The rows come from 6 hidden closed curves, with some noise, and rows from the same curve form a group. Each curve winds through 8 dimensions. The rows are also pushed far along 4 directions, which tell nothing about the answers.
(in the rows, 128 means zero)
Some rows, each with its group after it:
[127 139 112 128  86 136 124 132 106 115  99 117 129 180 138 101 124 127]
Z_324
[ 86 223  70 126 115 133 145 178 103 149  77  66 105 183  73 154 144  62]
Z_760
[ 95 165  88 104 141 113 151 174 159 117 108 123 157 139 100 134 145  39]
Z_760
[168  82 111 125 117  97 113  73 136 105 100 161 110 161 176  91 121 155]
Z_760
[132  94 153 147  75 140 111  47 145 174  70  98  62  90 139 126 158 169]
Z_858
[109 148  97 144 138 134 163 161  73 122 156 169 204 156 160 147  81 101]
Z_858
[143  97 161 133 190  98 149 137 145  96 147 178 164 121 155 109 117 110]
Z_930
[ 72 149 143 158  83 174 128 152 114 168 147 164 162  37 112 169 152  71]
Z_860
[144  91 173 114 174 128 117 161 166  93 162 171 132  79 139 120 142 154]
Z_930
[144 107 134 166 109 153 114 111  87 129 136 170 182 131 141 112 127 137]
Z_858
[133  75  71 174  95 133 131 107  55 129 113 197 232 154 217  90  82 158]
Z_860
[ 83 161 117  97 175 125 152 165 181 118 140 120 145 102  84 139 153  51]
Z_760
[ 92 104 103 136 119 114 144 129 127 135 150 172 179 137 176 123 103 119]
Z_538
[123  99 110 130 121 130 127  94 126 159 149 130 140 127 146 130 112 154]
Z_538
[114  94 140 157 112 155 150 103 122 164 109 151 150  74 154 137 138 133]
Z_538
[137 153 109 121 125 142 122 137 108 130 113  97  77 160 124 128 121 166]
Z_930
[183  68 148  97 154 108 106 146 145  76 163 180 110 150 178  93 112 189]
Z_760
[ 85 153 124 144  97 140 128 109 119 147 108 129 156  90 129 132 120  70]
Z_860
[135  62 112 147 122 125 130  98 108 174 121 151 135 121 167 106 133 153]
Z_538
[171  39 187 145 120 134 100  72 148 128 149 185 147  78 155  89 147 156]
Z_930
[165  57 124 139 125 117 102  70 113 144 142 150 147 134 164  88 116 179]
Z_860
[147 113 106 137 101 139 134 109  81 132 121 118 184 130 154 119  92 151]
Z_858
[136 129 104 151 101 123 109  95  96 170 100 120  96 153 126 130 140 129]
Z_858
[129 110 142 143  58 143 118  83 122 152 109 110 127 135 126 128 145 139]
Z_324
[107 152 113 124 137 147 143 183 101 124 144 127 146 133 131 142 114 135]
Z_930
[118 118 125 131 132 133 122 120 139 142 156 146 174 105 108 128 139  90]
Z_538
[ 83  99 126 151 178 138 169 134 148 125 127 177 187  88 161 126 134 127]
Z_760
[189  81 182 143 159 118  92  73 152 127 140 140 109 100 109 119 154 164]
Z_760
[164  94 165 125 180 130 131 108 151  90 129 130 150  92 140 115 118 183]
Z_858
[103 159 119 139 141 155 120 124 132 158 110 103 120  84  87 147 152 107]
Z_324
[174 117  92 110 118 103 134 100  89 108 118 108 115 231 171 100  73 177]
Z_858
[117 152  87  97  78 130 139 158 109 127 113  85 131 182 132 125 108 120]
Z_930
[132 111 138 137 143 106 140 139 138 131 116 141  99 139 139 127 148 137]
Z_860
[142 108 164 156 113 154 101  76 150 123  92 140 100  97 119 110 171 157]
Z_760
[ 86  78 172 189 131 148 136 131 115 168 146 190 191  55 147 135 166 126]
Z_324
[133 113  68 138  59 155 120 116  76 138 108 144 172 149 166 117 104 148]
Z_858
[150 119 192 124 142 147 113  76 156 120 129 105 101  96 108 113 132 142]
Z_324
[145 128 135 131 151 135 116 128 112 128 117 106  99 118 123 124 131 175]
Z_858
[ 90 145  52 125  91 150 140 181  72 164 123 141 147 144 149 135 119 102]
Z_538
[125 109 162 153 101 138 127 106 137 128 109 161 121  86 155 133 137 138]
Z_860
[173  69 143 115 102 103  86  37 155 140 130 112  55 164 154  97 122 215]
Z_538
[116  83 141 172  81 142 112 115 129 185  91 158 133  70 138 133 181 122]
Z_760
[129 100  98 125  81 149 120  74 126 174 100  94  93 137 138 118 133 172]
Z_538
[178  76 141 106 127 109 106  59 181 118 100 107  80 144 131  96 144 174]
Z_760
[188 139 132  99 144  97 123 142 112  81 166 125 129 204 116 111  97 120]
Z_860
[158 165 114 120 123 107  92 124 114 138 105  90  46 175  90 129 143 121]
Z_538
[118 128  88 140  37 143 124 101  80 173 115 107 152 161 132 136 122 119]
Z_324
[188  65 166 140 115 119  95 110 110 123 167 184 148 119 156 113 122 153]
Z_760
[111 176  68 112 128 103 157 162 108 113  92 127 118 192 144 123 102  66]
Z_930
[ 69 100  86 190  44 177 113  95  95 224  81 167 140  64 149 146 179 122]
Z_858
[158 143  85 103  81 114 106 129 118 107 106 130 102 179 140 118 113 115]
Z_538
[139 158 103 116 124 134 130 113 133 120  77  67 109 133 108 135 126 142]
Z_858
[107 143 118 114 127 125 125  97 161 152 128  89  94 129 105 145 131 129]
Z_538
[128 141 110 140  91 146 125 125 115 137 101 116 154 143 111 128 139 108]
Z_760
[122 117 119 127 164 116 159 192  87  89 177 192 193 153 192 131  75 145]
Z_324
[137 114 119 125  94 127 107 146 116 132 118 155 104 116 152 126 134 140]
Z_930
[ 97 159 131 122 159 139 128 147 162 132 124 134  92 107 100 153 157 102]
Z_858
[160 131 110 135 110 100 129 132  75 117 118 148 118 191 165 113  92 121]
Z_930
[167 117 131 134  88 108 101 119  90 122 122 132  93 185 152 120 119 166]
Z_324
[ 84 139 135 179 123 158 156 165 100 135 116 181 199  84 144 150 140  92]
Z_760
[122  88 115 151 145 135 142 146  89 125 189 229 217 120 184 134  95 122]
Z_858
[131 164 101 111 134 129 121 119 150 103 100  98 135 141  96 123 129 101]
Z_860
[131 183 135  94 203  87 134 156 166  78 130 103 115 148  87 127 119  66]
Z_860
[171 144 148 107 171  84 105 112 150  84 122 115  90 158 114 107 117 113]
Z_860
[133  86 163 172 142 145 115 104 135 135 122 172 160  90 134 107 161 144]
Z_538
[138 113  68 123  67 156 121  92  72 160 131 126 131 183 152  94  99 138]
Z_930
[135 152  93 144 110 141 116 154  84 148  99 130 115 142 116 129 145 105]
Z_538
[ 56 231 145 114 119 158 151 194 161 124 102  81 114  96  49 164 167  18]
Z_930
[133 127 130 132 106 150  91  99 122 126 108 123  98 118 135 103 130 163]
Z_860
[111  99 136 142 148 128 141 139 121 157 158 173 173  80 137 136 134  90]
Z_538
[103 148  94 126  61 156 137 127 103 148  88  98 146  98 136 142 117 114]
Z_858
[138 134  96 133 116 118 101 126 101 137 109 134  95 143 144 122 121 144]
Z_860
[139 100 175  90 175 143 124  90 199 106 135 104  91  86 121 105 132 168]
Z_324
[117 120  99 111 115 122 149 157 130 121 125 133 131 167 144 112 128 123]
Z_860
[106 103 166 131 122 144 128 125 142 145 166 156 165  67 121 136 141  96]
Z_324
[195  86 132 137  88 106  86  94 107 108 121 155 125 173 152 101 130 166]
Z_324
[ 84 129 123 175  94 147 145 137 124 158  71 144 169  73 139 151 160 105]
Z_930
[127 137 111 144  69 138 126 130  90 136 114 138 172 140 133 126 122  85]
Z_930
[125 104 134 153  85 147 126 123 110 122 119 188 158 100 174 129 125 131]
Z_760
[168 143 114 110 137 107 119 119 135  93 119 109 127 174 115 129 117 133]
Z_324
[ 87 154  81 143 110 136 158 185  70 134 131 159 178 146 168 153  96 112]
Z_324
[ 71 109 140 171 144 166 145 144 131 152 116 182 179  36 156 143 150 127]
Z_324
[142 126 182 125 165 142 121 146 145  93 173 173 150  90 109 121 135  96]
Z_930
[ 95 154  82 153 109 155 118 125 115 146  96 134 178  90 115 137 140  95]
Z_860

New rows. What belongs after each?
[107 139 119 113 191 110 156 149 167  97 133 135 178 122 116 121 125  81]
Z_860
[168  50 120 129 134 107 120  90 114 150 128 149 113 150 175  91 121 178]
Z_538
[124  92  75 154  55 148 126 109  66 186  85 141 106 143 189 120 121 169]
Z_538
[167 104 139 110 157 109 110 131 120  97 173 171 108 185 152 104 108 150]
Z_858
[163 181  92  74 131 107 100 126 145 100  77  51   4 206 106 115 120 158]
Z_324
[106 119 107 146 116 148 138 102 128 149  85 112 139 124 142 119 136 151]
Z_324
[140 129 158 112 145 110 117 105 142  91 139 135 131 126 141 105  97 111]
Z_860
[107 139 104 111 130 106 138 141 134 134 101 116 106 150 139 117 125  96]
Z_324
[ 99 102 112 151 111 147 142 138 112 136 124 151 194 136 148 111 141 135]
Z_324
[150 114 134 142  76 144  89  92 109 144 136 144 109 123 135 129 129 154]
Z_538
[156 142 134 106 134 103 121 134 123  96 128 135 101 152 148 128  95 120]
Z_324
[ 85 173  74 151  93 136 134 143 113 167  89 111 164 119  91 165 160  62]
Z_324
[149  94 120 132 147 133 139 125 114 104 126 146 191 106 163 115 103 161]
Z_858
[128  89 101 115  98 105 138 108 117 147 120 115 114 180 171 110 113 164]
Z_324
[120 158 111 130  87 153 121 139 108 165 107  78 105 148  91 143 144 122]
Z_760
[150  53 115 136 133 117 123 104 106 156 162 166 165 134 170 105 116 164]
Z_760
[175 109 148 122 130 112 110  78 141 114 133 119 120 155 117 110 122 137]
Z_538
[145 121 177 162 143 151 122 112 115 130 140 152 136  90 122 139 135 144]
Z_538
[103 110  93 161 113 163 140 129  87 185 133 150 180  86 136 145 133 123]
Z_538
[164 125 157 109  96 131 101 121 127 103 131 121  91 157 124 100 129 134]
Z_930
[161  91 119 118  98 112 133 120  90 106 165 150 181 194 171 106  84 150]
Z_324
[ 55 153  87 163  76 151 149 154 118 172  79 122 154 112 122 163 173 103]
Z_324
[133 123 145 142  96 128 109 113 123 134 121 147 118 127 130 120 140 110]
Z_538
[103 136 140 126 174 142 136 155 147 117 130 144 126  84 134 137 132 132]
Z_324
[168 119 108 108 167 113 114 105 134 114 143 120 109 175 121 119 115 159]
Z_858
[121 118  97 120 145 125 163 172  96 117 131 160 148 153 182 124  93 134]
Z_538
[164 125 147 125 145 127 103 150 104  92 147 157 113 138 143 118 115 161]
Z_858
[153  97 180 119 140 133 112 145 139 117 169 128 141  99 118 127 136 163]
Z_930
[135 145 111 116 122 123 130 123 129 114  94 127  72 161 142 114 121 124]
Z_930
[111 166 144  91 129 130 128 151 158 105 110  89  62 152 110 115 135 112]
Z_324
[196 161 163  95 150  77  89  85 154  73 106  89  31 170 114 116 101 134]
Z_860
[ 92 128 125 105 125 116 148 145 154 130 115 122 111 131 142 123 131 100]
Z_324
[169 140 146  93 141 107 125 138 125  82 140 110 123 138 128 125  93 123]
Z_858
[143 162 138 112 145 125 134  92 151 118  86  56  63 159  98 132 129 155]
Z_858
[129 120 117 139 132  98 145 137 105 122 116 147 144 165 165 127 108 125]
Z_324
[173 137 196 125 134 121  97 108 144  90 131 130  60 120 118 128 131 154]
Z_860
[174 165 127  92 210  93 124 145 156  55 145 119 124 180  88 116 118 104]
Z_760
[ 62 171 125 147 110 164 122 147 142 175 117 132 116  74  78 161 183  55]
Z_858
[103 193 137 143 165 142 131 155 141 120 102 113 138  94  74 153 151  68]
Z_324
[125 147  80 154  88 146 112 121  99 147  76 132 140 118 126 141 144 118]
Z_858
[140 132 164 142  97 161 102  59 167 145  82  88  83  75  90 146 166 154]
Z_324
[120 144  83 100 132 111 136 124 130 135 143 101 122 175 127 135  98 126]
Z_538
[146  66 129 167  86 147 119 111  87 156 150 194 170  95 174 133 128 167]
Z_860
[ 80 154 148 127 159 135 151 149 152 151 128 107 135  64  93 154 150  76]
Z_858
[127 141 103 126 114 136 114 131  98 159 126  99 123 125 105 131 132 117]
Z_858
[116 118 126 110  99 152 129 102 132 138 113 111 102 122 154 114 107 155]
Z_324
[115 177 119 125 140 118 134 183 116 105 123 144 135 148 110 134 131  61]
Z_538
[133  90 121 130 110 126 124  81 165 144  94 124 128 111 133 116 153 131]
Z_760
[ 73 175  81 116 104 115 143 153 139 137 102 116 121 160 126 140 127  73]
Z_538
[101 117 131 161 144 137 143 100 133 164 107 123 142  90 127 138 144 136]
Z_860
[128 110  91 126 132  91 164 162  96 105 137 156 174 202 188 129  91 152]
Z_324
[136 161  94  59 196  90 154 189 152  69 154 116 115 181 133 129  86 110]
Z_858
[105 110 104 127 118 108 135 121 133 131 141 153 149 153 166 120 106 128]
Z_538
[103 143 114 174  96 151 112 140  79 153 116 169 158  91 138 141 136 104]
Z_860
[155 156 110 122 138 109 115 114  99  94 124 134 137 151 151 128  74 126]
Z_860
[146 104 182 137 202 118 120 121 147 115 167 158 127 107 117 122 142 138]
Z_858
[ 76 154 140 121 166 149 148 169 171 123 112 110 152  55  91 136 164  84]
Z_858
[ 95  98 108 160 134 159 163 152  93 154 131 170 218 106 151 112 132 105]
Z_538
[158 172 103 117 124 120 132 151  78 107 128 112 117 200 124 131  91 115]
Z_538
[117 144  75 132 106 138 111 119 102 164  91 108 113 132 123 126 131 116]
Z_324
[159  99 129 167 103 133  98 107  92 128 112 179 145 120 156 117 135 147]
Z_858
[186  71 207 126 146 114  92  84 168 122 145 117 100  96 107 110 157 173]
Z_930
[124 152  96  95 145 108 138 116 165 118 102  79 110 158 100 120 129  99]
Z_860
[124  91 105 155 118 115 133 148  75 142 144 196 164 132 195 120 102 138]
Z_860
[143 150  96 103  87 100 114 121 107  97 116 134 132 176 157 104  82  85]
Z_860
[104 114 138 140 167 170 148 184 112 119 177 187 220  81 127 123 135  98]
Z_538
[ 93 122  84 149 117 145 157 132 104 143  96 134 181 140 163 122 115 134]
Z_324
[155 122 158 127 157 111 118 152 126  88 148 170 132 144 138 110 122 115]
Z_538
[165  91 168 169 102 130  95  84 121 158  93 125  93  88 137 139 157 193]
Z_930
[109 138 118 125 114 126 142 126 141 119 102 116 157 145 120 116 137  88]
Z_324
[108 146 102 105 171 125 149 159 139 118 154 116 161 139 111 127 117 102]
Z_860
[ 97 134 140 136 173 155 161 157 141 134 126 128 163  98 101 124 154  95]
Z_538
[133  77 192 145 159 125 135  80 163 142 148 152 121  71 148 132 132 157]
Z_538
[166 121 170 107 143 145  99 109 158  89 144 118 104 122 108 114 132 170]
Z_324
[117 149 129 100 128 123 131 160 129 120 164 130 133 131 117 140 114  88]
Z_324
[173 134 159 126 143 133  96  84 140 132 137  96  74 124  87 138 138 159]
Z_538
[156  37 158 164 156 137 118  93 108 132 155 186 147 122 192  93 119 232]
Z_538
[169 107 127 103 148 138 113 133 125  80 159 143 154 148 138 101 105 166]
Z_858
[153 178 132  78 149 103 111 151 146  56 129 106  91 187 114 101 100 102]
Z_860
[ 98 120 122 149 121 156 137  96 144 155  82 108 135 100 126 123 151 143]
Z_324
[111 138 142 154  99 162 133  86 125 154 104 112 144  87 119 150 129 124]
Z_324
[ 90 177 119  99 122 130 136 176 134 127 144 117 107 120 107 147 127  70]
Z_860
[135 115 137 113 177 120 141 120 160 107 150 138 175 115 113 123 126 102]
Z_858
[117 140 120 107 111 129 118 152 117 122 149 136 111 133 138 122 112 113]
Z_860
[150 137 133 139 146 125 115 158 102  94 134 172 142 132 142 126 120 128]
Z_858
[151  60 185 170 130 130 104 124 123 136 146 210 154  72 162 117 154 144]
Z_760
[130 140 134 146  77 130 108  92 122 157  81 112  71 110 130 149 143 133]
Z_324
[190 118  85 106 142 119 123 108  93  91 145 144 130 208 160  94  72 160]
Z_930
[103 116 158 140 127 158 127 125 135 161 163 150 137  56 120 154 140 119]
Z_538
[ 61 130 119 142 102 150 140 136 144 169 103 138 126  66 135 139 157  97]
Z_860
[131 153 140 116 170 116 159 180 117  89 165 133 154 175 122 125 104 110]
Z_860
[115 130  96 126  94 123 147 118 114 134  88 122 128 146 163 130 107 123]
Z_858
[130 151 139 117 156 108 119 144 138 120 124 119  67 131 118 135 133 128]
Z_860
[144  87 116 124 127 136 137 127 119 105 139 164 162 148 176 101 102 166]
Z_538
[146 123  88 107 153  97 120 142 121  93 133 159 145 149 167 114  88 127]
Z_860
[122 165  92 145  94 148 119 116  90 170 115 105 131 130  97 157 130 103]
Z_538
[143 128 114 154  82 145 114  81  83 162 110 118 113 151 138 138 118 157]
Z_858
[149 134 120 142 127 122 114 120 119 114 109 149 141 138 125 125 135 109]
Z_858
[140 104 117 152  93 153 119 107  85 143 144 145 181 131 145 130 115 160]
Z_324
